The same things were measured in two ways. Each way mixes the same 13 hidden numbers, adds some noise and spreads widely along 7 directions of its own, which tell nothing about the thing.
In the rows, 128 means zero.
Some things both ways: the first way, then the second way.
[132  95 156  98 130  99 168 102 142 147 142 144 157 101 131 135  85 168
 180 153 180]
[119 192 145 135  96 137  98 171 130 111 131 173 103 167 121 174 130 140
  96 125 125 106]

[113  79 148 130 130 124 159  96  82 149  92 138 141  93  74 143 135 140
  91 101 160]
[107 129 130 126 149 142  94  87  94  89 105 162 172 161 140  93 181  69
  90 134  89 134]

[117 146 148 132  99 137 107  90 146  84  96 153  87 145 173  99 155 147
 154 135 100]
[126 114 134  96 137  96 153 132 116 146 128  94 112  94 110 113  78 103
 178  92 114 122]

[156 113 117  97 128 100 139  63 143 126 118 174 109 135 120  82 138 129
 169 125 115]
[ 97 114 146 111 197 120  88  92 179  93 129 130 160 143 124 120 133 137
 122 118 200 132]

[115 163 150 147  75 119 124 207 162 134 144 162 142 176 122 128 117 172
 164 130 142]
[ 98 104 155 109 138 102  99 139 161  74 124 118 128 135 138 171  86 165
 110 107 151 148]

[141 144 131 139 126 125 142 179 139 147 151 119 134 108 135 156 114 118
 145 135 140]
[103 125  91 148  79 161 152 153 145 133 116 130 129 134 116 152 142 153
 162 157 177 124]

[ 99  95 149 122 106 127 114  50  60 124 109 140 100 121 172  85 129 151
  84 111  84]
[127 147 116 179 104 116 172 147  96 149  85 154 132 161 164 126 116 137
 138 178 123 120]

[118 137 166 142 114 129 156 156 172 154 129 161 131 146 105 125 116 197
 190 121 171]
[128 135 148 138  46 103 173 141  44  82 106 147 107 115 123 137 108 137
  84 107  67 124]

[141  62 125 122 111  85 126 128  44 214 136 143  58 119  64  82 174  78
  99  13  55]
[119  96 167 121 158 107 137 125 125 117  66 114 136 137 147 130  85 184
 159 132 116 126]

[ 77  65 121  92 157 105 140 108 127 147 108  93 133  94 115 124 134 129
 149 150 139]
[119  85 117  63 112  65 121  93 116  95 142 115 116 107 126 147 140 148
 100 108  89 163]

[139 148 108 165 113 141 119 154  91 121 185 152 122 126 140 107 134 153
 115  75  96]
[185 184 150 128 155 129 143 108 111 136  88 158 154  97  42 135 119 163
 163 115  95  86]

[172 133  77 124 137 134  88 104  97 151  65 123  75 143  95  96 152  44
  69  89  50]
[105  82 101 141 104 130 137  65  91  88 141 133 158 127 118 113 188 142
 121 143 162 134]

[111  84 120 108 141  98 149 138  91 175 127  89 158 115  85 120 109 109
 114 101 145]
[170 166 164 159 109 158 131 141 141 165 117 112  90 102  57 122  95 155
 171 143 128  84]

[126  88 118 135 137 127 120 141  84 138 129 144 116 130  89 120 136  74
 100  86 123]
[114  86  99 123  98  99 168  94 101 111 144 121 110 131 191 114 149 126
  83 115 102 156]

[142 166 121 128  89  91 130 160 153 128 114 144 139 163 136 105 156 160
 134 157 124]
[116 119 101  93 164  91  56  99 147  79 175 142 124 131 115 110 168  89
  65  75 128 156]

[134 137 127 130 146 147 112 134 151 122  98 112  86 153 127 108 138  55
 110 122 122]
[126 127 143 143 141 162 144 162 158 130 116 130 132 124  62 146 104 151
 166 144 190 101]

[ 90 118 122 136 133 163 126 121 138 109 143 148 141 149 121 127 103 164
 122 130 141]
[133 122 142  78 174 116  57 103 146 114 115 130 170 114 154 107 110  93
  72  95 134 169]

[179 162 109 103  74 146 101 125 114 166  96 121 170 183  86 144 103 129
  31 169  92]
[112 165 180  92 177 120 118 166 133  95  90 171 135 176  81 180 125 152
 123 136 105 104]

[130 151 127 147 112 107 144 201 161 147 160 173 167 125 127 163 111 158
 187 179 170]
[103  62  87 128 114  78 158  75 128 125 137 103 123 116 173 114 106 138
 150 123 120 190]

[169 116 120 119 113 130 140 122 115 162 150 151 104 121 101 109 154 132
 143  73  92]
[ 90  85 114  75 101 116 155  99 117 116 158  75 107  96 157 110 144 146
 115 101 110 181]

[146 138 136 128 108 107 112 121 152 120 124 136 101 124 143 119 118 122
 134 120 128]
[112 109 177 117 151 105 178 141 139 160  74 114 127 132 108 156  64 169
 209 169 128  91]

[180 143 108 108  95 138 100 100 119 132 121 125 161 170  98 106 103 145
  84 128 114]
[119 100 119 109  64 107 202 117  78 117 150 115  89 120 175 125 167 142
  80 128  76 126]

[105 110 157 152  93 157 157  97 119 100 134 175 154 143 156 127 107 201
 162  97 177]
[111 152 138  90  64 118 158 154  89  88 146 140  92 119  97 157 125 117
  83  84  91 111]

[113 117 129 108  84 112 106 117  52 126 116 106 208 151  75 155  93 175
  58 154 107]
[113 150 174 110 161 108 155 142 126 106  77 135 129 159 146 157 105 166
 173 124  70  76]

[166 161 127 133 121  80 113 154 165 124 170 142 112 134 125  76 122 152
 162 123 120]
[160 123 134 130 187 136  67  52 165  89 105 146 189 121  95 110 183 176
 126 143 149 117]

[111 152 122 190 128 168 122  88 104  65  94 173 129 115 178 120 125 171
 104 127 148]
[164 138 135 148 146  98 132 117  76 153 111 139 125 136 130  86  95  58
 177 107  61  94]

[115  92 162 119 119 120 143  90 140 108  95 161  76 100 153  98 182 146
 155 109 136]
[ 91 143 122 132 119 126 134 159 158  93 142 154 117 146 101 143 128 132
 139 122 154 116]

[176 174  90 163 148 154 114 118 115 128 176 172 127 141 106 116 122 109
  63 130 109]
[149 214 146 121 153 136 162 130 117 119 110 179 147 130  68 154 122 124
 107 109  84 111]

[105 142 133 127  91 155 125 204 136 112 110  94 141 136 136 149 140 125
  93 119 135]
[126 122 132 122 117 108 167 162 119 138 120 135 109 134 123 157 120 136
 118 148 129 107]

[110  53 135 101  94 121 171 113  72 182 148 163 188  98  82 122  91 183
 135 101 141]
[133  98 142 111 135  88 120 117 121 143 107  97 124 146 235 122  92 115
  92 142 106 145]

[123 134 135 113  79 124  95 119  94 131 123 121 152 182 122 105  85 136
  92 141  88]
[162 152 146 110 131 148 120 135 163 144 110 103 110 103  79 117  98 152
 170 120 147  99]

[103 123 150 111 169 157 165  61 139 111  84 124 133 123 149 111 134 126
 167 155 170]
[137 156 102 172 117 174 139 114 106 116 156 140 140 115  49 107 169  97
 114 133 174 130]

[ 81  92 169 134 124 133 168 157 145 119 146 137 147  97 104 108 129 190
 154  90 180]
[127 137 142 134 108 142 105 132 150  93 141 117 138 122 151 137 129 116
  73 144 131 134]

Other things, the second way, with their names:
J_2: [129  93 133 144 118 132 145  79 140  79 115 110 146 128 132 116 166 176
 119 175 138 115]
J_296: [ 96 162 161 153  94 147 134 174 138  94 168 127  87 160 135 192 119 163
 123 128 144 106]
J_120: [133 147 119 124  69  93 144 168 105 133 139 123  87 109 137 148  77 106
 109 100 103 131]
J_590: [145 145 115 129 108 111 109 140 135 150 164 106 111 117 179 143 105  90
 102 113 117 141]
J_213: [145 172 158 187 157 139  54  98 151 108 114 159 161 136  90 130 106 148
 171 137 175 110]
J_897: [101 117  90 112 112 139  78 170 177  81 175 141 134 136 166 172 147 119
  74 103 189 157]
J_849: [127  88 127 109 194  83 185  81  81 156  71 148 186 144 165 114 154 122
 106 157  89 124]
J_406: [146 132 103 152  94 159 152 157 115 141 111 133 151 125 213  98 156 105
  89 140 127  93]
J_552: [148 125 141 100 130  88 151 106  75 147 125  94 104 124 142 111 117  99
 125 129  52 119]
J_896: [ 95 165 169 141  82 141 147 177 125 118 163 116  62 158 116 192 126 157
 115 135 128  82]
J_390: [176 122 161  95 172 132  71  77 138 148 117  75 130 100  88  98 106 124
 160 131  96 164]
J_655: [157 144 122 123 158 109 153 146 134 206 100 133 147 142 183 139  92  67
 105 167 132 104]
J_959: [185 122 116 192 136 131 143 123 119 171  94 144 166 125 174  98 104  91
 137 173 159  83]
J_84: [ 95 111 141 169 124 130 176 114 100 125 127 108 127 139  99 142 122 155
 163 167 159 133]
J_623: [ 82 109 117 110  90 108 132 141 128  69 144 124 106 138 175 158 138 181
 139  90 118 133]
J_22: [ 79  91 123 152 104 113 175 126 159 136 120  99  97 115  93 130  85 181
 208 148 217 108]
J_586: [190 129 115 132 170 137  99  73 103 176 159 103 139  90 128  78 167  93
 124 107 117 108]
J_669: [128 126 138  92 149 120  79 106 113  76 124 143 163 132 126 153 150 132
  93  94  96 154]
J_196: [ 81  76 113 108  93  74 135 122 101 151 166  96  79 124 222  82 105 105
 104 103 107 189]
J_394: [166 144 179 134 191 102 137 121 146 147  89 135 140 118  92 152  93 171
 137 146 113  95]
J_36: [131 115 113  92 125  99 110 179 127 117 120 155 133 124 135 173 133 124
  95 101 118 110]
J_470: [144 160 100 103 147 150  67 136 130 123 167 145 112 130 126  93 186  94
  77  65 104 135]
J_308: [118 141 110 177  83 144  97 149 176 127 134 140 140 134 213 138 101 100
  97 150 168 131]
J_176: [137 194 124 131 105 151  93 119 124  93 123 163 147 142  90 124 167  99
 106 133  89 123]
J_930: [130 135 148 110 139 126 133 106 112 113 103 134 152 100  55 123 121 150
 168 121 113 121]
J_368: [138 126  62 151  80 164 179 144 123 154 133 139 155 109 161 144 145 113
 158 142 139 135]
J_700: [109 101 106 158 152 137  88 124 137 134 142 126 161 126 109 116 136  80
 119 140 188 145]
J_287: [105 148  97 147  40 161 185 205 141 161 168 103  61 124 179 139 102 119
 173 114 116 123]
J_142: [ 95 138  84 160  90 167 118 183 162 104 141 128  99 155 175 113 120 116
 163  91 160 128]
J_197: [130 116 113  94 137 110 148  89 111 114 122 145 138 111 117 121 152 161
 123  90  95 148]
J_161: [114 105 130 157 140 154 125 150 139 104  92 137 155 187 152 155 160 155
 159 189 146  92]
J_910: [130 126 160  69 161  54 137 143 129 122 158 107  86 134 168 163 105 118
  88  94  91  89]
J_127: [113 159 120 171 114 173 124 233 183 140 144 113  79 156 142 166  74 122
 169 108 157 124]
J_232: [ 78  98 118 152 122 110 175 171 101 117 122 124 127 156 174 138 120  91
  90 135 149 112]
J_679: [142 129 169 108 169 108 167 118  91 152  66 134 145 133 125 129 112 157
 141 143  67 106]
J_911: [ 95 111 102 129 100 128  93 155 155 133 175 102  85 131 151 143 108 138
 157  91 177 157]
J_453: [170 125 112 119 175 106 132 104  99 189 129 128 145 117 181 103 130  92
 146 101  92 108]
J_471: [179 112  96 129 149 109 149  54  59 141 111 139 171 118 156  87 169 105
 114 125  64 145]
J_534: [158 157 153 148 130 135 152 123 133 125 143 102 103 111 120 118  99 151
 170 111  84 122]
J_352: [124 168 118 106  71 121 114 160 151 115 162 123  46 129 109 135 117 160
 150  80 107 123]
J_800: [ 96 135 147 127  93 144 205 139  93 113 126  93 110 103 103 156 112 185
 153 118  98 135]
J_738: [129 137  98 155  93 155  88 126 166 129 132 110 148  99 118 115 114 105
 146 147 189 126]

Some of these things the first way, each followed by its name:
[123 128  94 172 139 152 152 108 115 146 166 177 140 124 151 113 105 174
 141 110 137] => J_120
[ 81 138  79 167 179 175 162 151 119 113 103  96 140 110 147 154 150 107
 106 105 160] => J_700
[119 121 120 152  98 151 119 105  78 127 120 142  91 123 146 103 167 162
  97  57  84] => J_930
[160 144 159 114 110 111 104  82 131 123  88 112 143 148 133 106  89 133
 110 171 127] => J_161
[ 91  61 157 103 213 117 181  39 135 147 128 126 112  49 124  83 104 121
 196 125 170] => J_390
[175 153  65 162  87 117 156 151  80 197 163 199 190 129 103 124 109 209
 118  90 117] => J_213
[ 82  90 149 122 155 158 143 116  98  99 118 113 175  87 124 152 114 152
 141 156 161] => J_471
[107 117  98 154 112 144 112 114  63 104 138 137 164 148 149 132  81 154
  73 125 121] => J_352
[145 111 130 108 153 138 112  76 124 120 133 110 116 132  93  87 121 138
 102 120  98] => J_406
[129 140 116 126 125  87 131 140 143 174 126 117 130 129 112 108 111 134
 141 151 104] => J_738
[127 147 137 166 100 164 126 192  89 108 145 157 127 112 106 110 163 160
  86  60 113] => J_534
[138  72 155 106 161 134 135  62 120 165 135 138 117  77 116 132 147 122
 167 155 132] => J_368
[133 163 141 137  98 121 101 100 127  97  88 133  89 183 165  91 161 122
 110 111 105] => J_232
[110  85 125 145 148 129 143 103  97 114 134 134 113 101 109  71 123 137
 114  54 133] => J_2
[139 127 122 111 108 103 115  76 126 137 138 148 138 131 139  88 121 162
 136 156 105] => J_590
[107 103 160 142 132 129 166 115 116 139 134 150 139  72 115 123 121 187
 114 114 159] => J_176
[136 109 128 126 135 133 125  60  91 114 153 132 132 129 140 104 106 153
 117 101 127] => J_679
[123 169 118 121 104 113 113 213 152 120 151  98 162 158 109 127 121 136
 106 145 129] => J_394
[139 168 159  99  66 102  77 187 140 160  82 103 137 191  78 143 133 113
 104 181  80] => J_669
[147 127 104 127 127 134 142  65 148 111 132 176 114 132 177 103 120 185
 167 119 147] => J_196
[187 207  49 142 180 145 104 142 149  95 145  98 148 143 117 111 106  76
  97 145 101] => J_586
